All groups share one centre, and each spreads out both ways along 14 directions, with some noise.
In the rows, 128 means zero.
Known rows, each followed by its group:
[ 83 131 190 109 112 151 185 124 103 109 131 133 124 104 168 159 101 185
 105 118 153] | V
[ 84 128 142 144  88 171  90 130 122 149 128 101 145 170 174 130 155 109
 156  69 117] | V
[141 110 175 120 130 194 110 105  92 168  66 101 159 111 126 102 187 134
 139 102 115] | J
[130 123 103 121  75 121 145 124 104 177  89 140 104 108 123 115 145 121
 120 145  94] | A
[129  91 102 145 116  92 108 149 131 188 127 111 103 133 131 108 132 107
 115 122 103] | A
[116  91 148 109  74 175 169  98 115 138 108 128 128 129 168 159 124 128
 144 121 101] | A
[192 152 142 121 121 120 150  93  98 125  91 134 126  93 114 161 151 122
 108  81  67] | A
[127 135 100 111 102  83  90 171 103 130 143 119  83 132  79  69 130 133
 115 133 117] | J
[129 149  90 162 103 152 150 124 140 173 111 125 159 147 147 194 162 117
 152 127 132] | J
[194 146 104 148 131 156  69 135 135 178 170 157 173 146 162 189 145 111
 175 167 137] | J
[169 141 125 164 127 102 157 169 105  89 162 139 123 111 196  85 153 154
 148 139 110] | V
[164 177 110  94 111 199 103 113  88 112 153 119 121 186 118 144 146 120
 142  74  91] | A
[122  95 185 165 105 146 128 167  95 136 114 131  91  77 175 166 117 140
 117 109 101] | C
[123 102 174  76  64  91 109 113 114 139 146 146 147  98 127 132 125 161
 149 195 151] | V
[ 93 114 121 105  59  92 153 129 130  84 117 102 136 127 122  88 146 147
 165 141 143] | J
[149 100  89 135 137 117 105 135 139 158 117 162 116  85 108 100 135  90
 139 150 119] | V
[128  77 188  83 133 176 121  84 109 177 139 104 159 135 119 146 157 132
 122  87 123] | V
[138 150  80 102 118 103 134 139 127 128  93 134 136 131  37 148 103 124
 111  74 116] | A
[147 147 107 169 117  87 120 175 123 118 156 126 116 104 156 125 155 135
 143 129 133] | V
[126 125 116 156  91 127 164 124 121 178 125 132 137 139 163 141 175 127
 139 171 111] | J
[132 154 137  86 143 156 110  93 117 117 150 126  99 153 131 109 109 139
 113 164 141] | C
[175 150 129  89  74 148 121  85  99 155  93 116 106 119  93 209 129 129
 120 123  94] | C
[163 118  81 152  91 143 144 126 120 128  60 173  97  66 185 117 100  87
 145  91  68] | V
[142 151 147 120  89 136  86  44 143 156  74 139 134 105 149 180 129  82
 133 138 109] | C
[176 204  79 133 168  87  94 120 129 147 151 184 149 110 109 106 150 103
 114 113 126] | A
[139 174  68 106 149 107 136 144 127  93 142 131  83 123  72 133  88 124
  97  63 129] | J
[ 46  67 134 158 116  86 185 173 157 154 147 147 164 146 144 136 102 136
 117 106 138] | V
[179 166  89 103 128 131  71 143 108 106 198 121 139 188 130  79 153 118
 161  98 112] | A
[157 143 111 151 120 101 120 104 123 196 112 114 114 128 145 139 171 106
 109 130  96] | A
[126 141 108 170  87 140 132 134 105 177  79 124 101 126 151 136 167 103
 121 123  79] | V
[121 107 139  93 104 175 105 119 130  77 121 115 121 142 120 144  81 119
 156  87 122] | V
[135 173  96 137 129 100 153 141 114 103 101 164 103 113 100 120 104 114
  92  81  83] | C
[140 128 122 138  98 129 102 109 153 104 122 137 131 152 104 185 114  83
 150 154 102] | V
[147 195 127 178 140 141 106 166 105 107 144 120  93  76 131 186 167 138
 130 107 152] | C
[151 143 148 107 123 166  94 109  93 185 167 108  93 186 141 161 137 130
  96 138  97] | C
[163 104 161 164 146 104 112 169 105 127 141 119 111  97 139 117 155 130
 118 106  94] | C
[189 140  95 137 130 121 124 116 121 123 169 134 114  82 176 102 189 110
 165 128 126] | A
[134 220  82 110  53 130 106 118  87 121 100 170 110 114  85 121 165 118
 142 165 114] | C
[130 162 114  93 113 128 116 101 103 173 150 169  92 165 128 115 100 122
  84 167  98] | C
[104 125 114  75  63 132 154 106 138 130 119  77 139 196 103 167 101 169
 146 186 160] | A
[151  81  79  91  99  99 129 124 156 143 147 126 171 132 137 112 111 126
 179 117 147] | C
[146 138 176 120 134 191 130 140  89 100 156 112  98  83 114 190 157 169
 137 149 162] | C
[102 113  92 159 113 165 106 126 160 175  99 129 130 112 106 216 127  77
 146  80 138] | J
[112 130 135 164 110 107 164 179 107 145 146  97 117 155 109 169 164 151
 106 108 107] | V
[123 153 160 142 142 129 139 103 124 131 116 104  99 122 117 198 128 122
  82  81 109] | J
[144 172 135 107 108 150 132  78 122 155 133 162 176 176 111 207 133 109
 116  98  91] | A
[172 179  97  98 100 163 110 133  82 149 127  75  80 139  60 172 168 155
 124 135 134] | C
[138  72 152 129 141 141 140 125 108 153 106  48  95 150 155  60 165 144
 115 126 102] | J
[154 141 126 146 152 110 106 112 168 107 151  80 128 130 163 180 118 135
 151 150 179] | J
[156 108 118  79 139 137 102 113 126 116 153 163 118 149  60 119  99 104
 124 161 104] | V
[116 146 108 139 117 118 158 161 106 119 150 138 135 167 118  89 160 133
 121 104  93] | C
[ 85 165 175 105  99 164 140 114  86 157 156 130 149 121 137 141 188 174
 127 140 169] | V
[134 116  85  83  90  96 145 133 129 104 101 119 112 138  75  94  87 145
 136 165 130] | V
[140 138 148  92  89 171 136 117 103  80 145 104 145 173 110 149 147 146
 157 112 110] | V
[106 137 115  95 115 123  88  72 141 143 106 158 127 163  91  80 120  73
 114 146  93] | C
[111 125 155 137 137 108 136 137 133 123 149 173 113  69 108 181 107 131
 107 146 147] | J
[ 95 125  94 149  56 146 174 129 124 129 135 113 118 180 199 121 156 112
 159 122  90] | J
[106  97 156  86 115 102 137 137 121  59 154 123 113  83  81  82 136 148
 142 127 152] | J
[182 117 117 128 120 155  85 151 120 182 132 144 185 138 100 178 144 128
 165 144 128] | J
[ 87 121 172 164 128 101 114 178 133  98 158  99 146 135 137 138 142 150
 138 110 155] | J
[133 141 120 114 155 166  88 134 131 163 195 107  90 152 154 190  88 141
 115 126 173] | C
[136  62 113 132 116 125 141 135 148 183  82  75 123 126  93 175 121 129
 131 138 133] | J
[101 162  94 145 105 136 109 147  97 200 119 149  68 141 157  86 129 120
  91 163 106] | A
[182 200 121 124 149 146 154 124  90  73 139 131 118 107 117 122 176 154
 128 114 120] | C
[110  95 147 157 145  55 105 154 152 181 131 144 134  90  81 152 128 123
  98 172 150] | A
[117 103 172 118 114 112 172  95 121 172  82 133 168 131 135 119 138 155
 103 177 118] | A
[124  73 161 103  65 127 159 135  98 136  87 130 155 101  82 115 161 147
 146 150 102] | A
[149 162 131 126  94  97  96 119 123 115  82 150 153  96  71 170 128 106
 130  80  98] | A

New rows. What belongs after each?
[141 138  73  79 103 112  87 109 142 152 141 118 127 195 134 106  74 120
 135 131 129] | A
[159 122  94 102 109 148 124 109 129 168 154  87 163 166 132 133 184 132
 170 124 143] | C
[121 158 184 129 124 140 135 127  99  70 131 156 102 108  69 167 134 130
  99 138 101] | C
[123 127 104 174 155 139 149 136 135 168  90  92  93 162 104 141 149 102
  91 120  91] | V
[142 146  87 136 132  87  74 166 126 147 160 124  64 135 100 128 103 113
 100 139 122] | J
[159 163 147 142 112 109  42 104 138 180  78 116 152 116 168 167 110 128
 137 168 151] | J
[121 159 111 120  96 116  86 148 108 156 123 133  91 146  80 149 110 124
 104 140 115] | A
[138  88 172 121 146 115 189  99 135 144 120 155 176 102 131 151 130 143
 112 136 118] | A
[134 105  84  98 133 156 184 137 102 155  91 140  94 107 135  84  89 142
 101  87 105] | C
[129 179 127 169 106 124 113 118 128 103 141 161 134 121 243 129 128 103
 148  83 104] | A
[161 120  65 142 142 153 126 117 163  97 103 134 138 110 104 135 133  76
 175 107 124] | V
[135 111 134 129 149  73 143 167 126 122 190 165 122 123 110 125 106 147
 102 162 128] | V
[123  78 124 147  89 147 137 142 129 155 112  84 104 143 180 123 134 142
 156 194 133] | J
[156  97 114  70 124  92 165 114 124 145 140 115 156 146  64  99 143 155
 127 163 132] | V
[110 173 134 129 134 165 139 110 127 121 156 124 136 145 129 161 168 137
 136 149 162] | C
[144 168 161 120 157 140 146 127 120  87 150  67 146 188  94 183 141 172
 113 108 143] | A
[174 160 141 109 135  93  48 109 129 132 163 116 107  95  58 178 156 117
 127 162 154] | J
[141 120  95 129 130 129 100 125 145 158 119 109 130 127  61 172 152  95
 139 105 129] | V
[149 154 154 154 149 116 165 131 120  91 144  95 150 138 151 143 172 155
 128 107 127] | A
[155 147  94 124  88 139 145 102 125 168 118 160 168 150 149 169 141 109
 146 113  96] | J
[ 99 131  85 139 107  76 119 152 145 162 115 171 157 122 118  95 115 111
 131 127 131] | A
[109 140 118 143  87 136 151 122 130 174 161 140 175 172 120 205 181 113
 143 117 117] | C
[144  88 176 102 110 166 187 154  75 121 111 123 108 143 101 163  90 173
  90 106  72] | J
[139  79 124  80 110  98 134 115 104 171  64  91 130 101  56  48 169 138
 115 121 110] | J
[115 103 153 111  86 125 158 152 101 105 107  80 138 147 103 103 156 175
 146 151 130] | A
[152 142  54 161 166 155 138 132 138 143  82 118  90 118 108 126 131  83
 115  72  98] | V
[173 138 117 127 167  86 154 147 125  83 154 164 139  77 113 111 124 140
 123  98 128] | A
[116 142 144 163  95 135 101 139 102 192 130 109 126 121 168 161 184 120
 123  76 113] | V
[136  96 126 147 120  90 112 131 130 193 136 142 121  84 127 114 174 112
 130 186 132] | A
[118 136 127 119  93 167 163 124  98 106 155 153  83 152 150 155 113 112
 112  85  68] | J
[160 110 109 149 113 110 113 147 129 163 139 151 137  64 136 180 143 101
 144  58 116] | V
[108  84 158  94 143 212 121 114 113 137 145 107 156 158 125 109 156 122
 147  59 126] | V
[139 120  91 159 120  76 191 191 119 137 147 140 135  73 117 132 165 158
 133 113 141] | V
[ 79 144 132 114  55 153 140 105 106 151 105 157 150 171  93 115 182 103
 139 155  86] | C
[149  75 133  84 102 103 112 152 131  81 160 123 130 133  51 122 111 140
 162 180 135] | V
[218 142 135  98 156 149  89  88 123 145 119  89 189 151 105 154 163 133
 153  91 125] | J
[126 103  97  85 108 132 162 128 122 147 119  98 128 145  11 142 159 141
 126 146 138] | C
[170  65 123 141 119  82 136 156 133 146 147 115 179 125  98 124 184 113
 157  85  91] | C
[129 189 108 146 119 142 131 151 120  89 201 195 161 134 176 157 138 125
 159  92 133] | C
[136 132 177 128 109 134  75 119 112  95  99  74  92 134  56 164 152 114
 119 126  99] | C
[145 148 162 120 136 164  67 128  97  69 151  95 130 159  71  69 218 111
 159 132 109] | C
[ 88 125 184 151 141 132  90 148 128  93 159  83 106 175 117 120 145 131
 120 143 130] | C
[145  93 154 107 109 175 109 134 106 118 103  86 121 148 152 115 111 146
 150 115 115] | J
[149 105 124 131 112 160 103  70 151 158  61  87 128 128 159 164 124  82
 142  77  99] | V
[147  94 126 122 166 123 135 129 131 134 147 169 160 104 153  64 132 116
 139 107 122] | A
[113 155 133 135  94 194 131  96  95 154  71 114  99 163 145 126 159 110
 117 128  78] | V
[165 129 119 110 134 145  92  95 137 140 135 159 170 123 160 122 125  95
 156  87 116] | J
[111 155  79 150  91 162 113 132 128 151 129 131 147 143 143 124 185  97
 174 107 130] | J
[155 144 171 147 137 127 126 139  85 114  93 146 117  64 117  97 173 136
 113 113  95] | A
[ 95 200 133 151 115 113 140 127 136  91  96 158 177 130 131 161 116 134
 128  92 140] | A
[108 150 153 103  83 161 106  97 116 144 120 112 117 191 155 168  92 140
 117 148 114] | A
[140 150  77 134  69 102  82 141 119 138 125 100  82 122 148 103 146 117
 158 147 128] | A
[ 88 184 112 149 102 107 139 126 122 138 132 173 102 100 135 145 140 111
 103 121 122] | J
[141 183 129 111 115 146 115  81 103 157 151 153 127 186 159 112 150 112
 107 148  85] | C
[208 164  53 120 111  99 144 127 133  82 136 162 133 124  97 147 123 103
 158 126  91] | V
[139  79 130 102 126 108 145 166  98 176 201 140 144 189 106  74 155 157
 117 184 106] | A
[128 138 114 115 104 104 100 112 122 168 120 174 114 106 159  94 109 113
 118 159 117] | V
[ 84 105  84 146  80 191 167 163 126 113 125 120 148 159 173 103 153 125
 192  98 129] | J
[120  69 113 123 131 115 128 129 158 143  89 100 113 102  70 137 116 115
 132 151 146] | V
[178 117 131  84 107 103 101  82 144 119 130 116 138 150  82 177 102 111
 136 148 107] | V
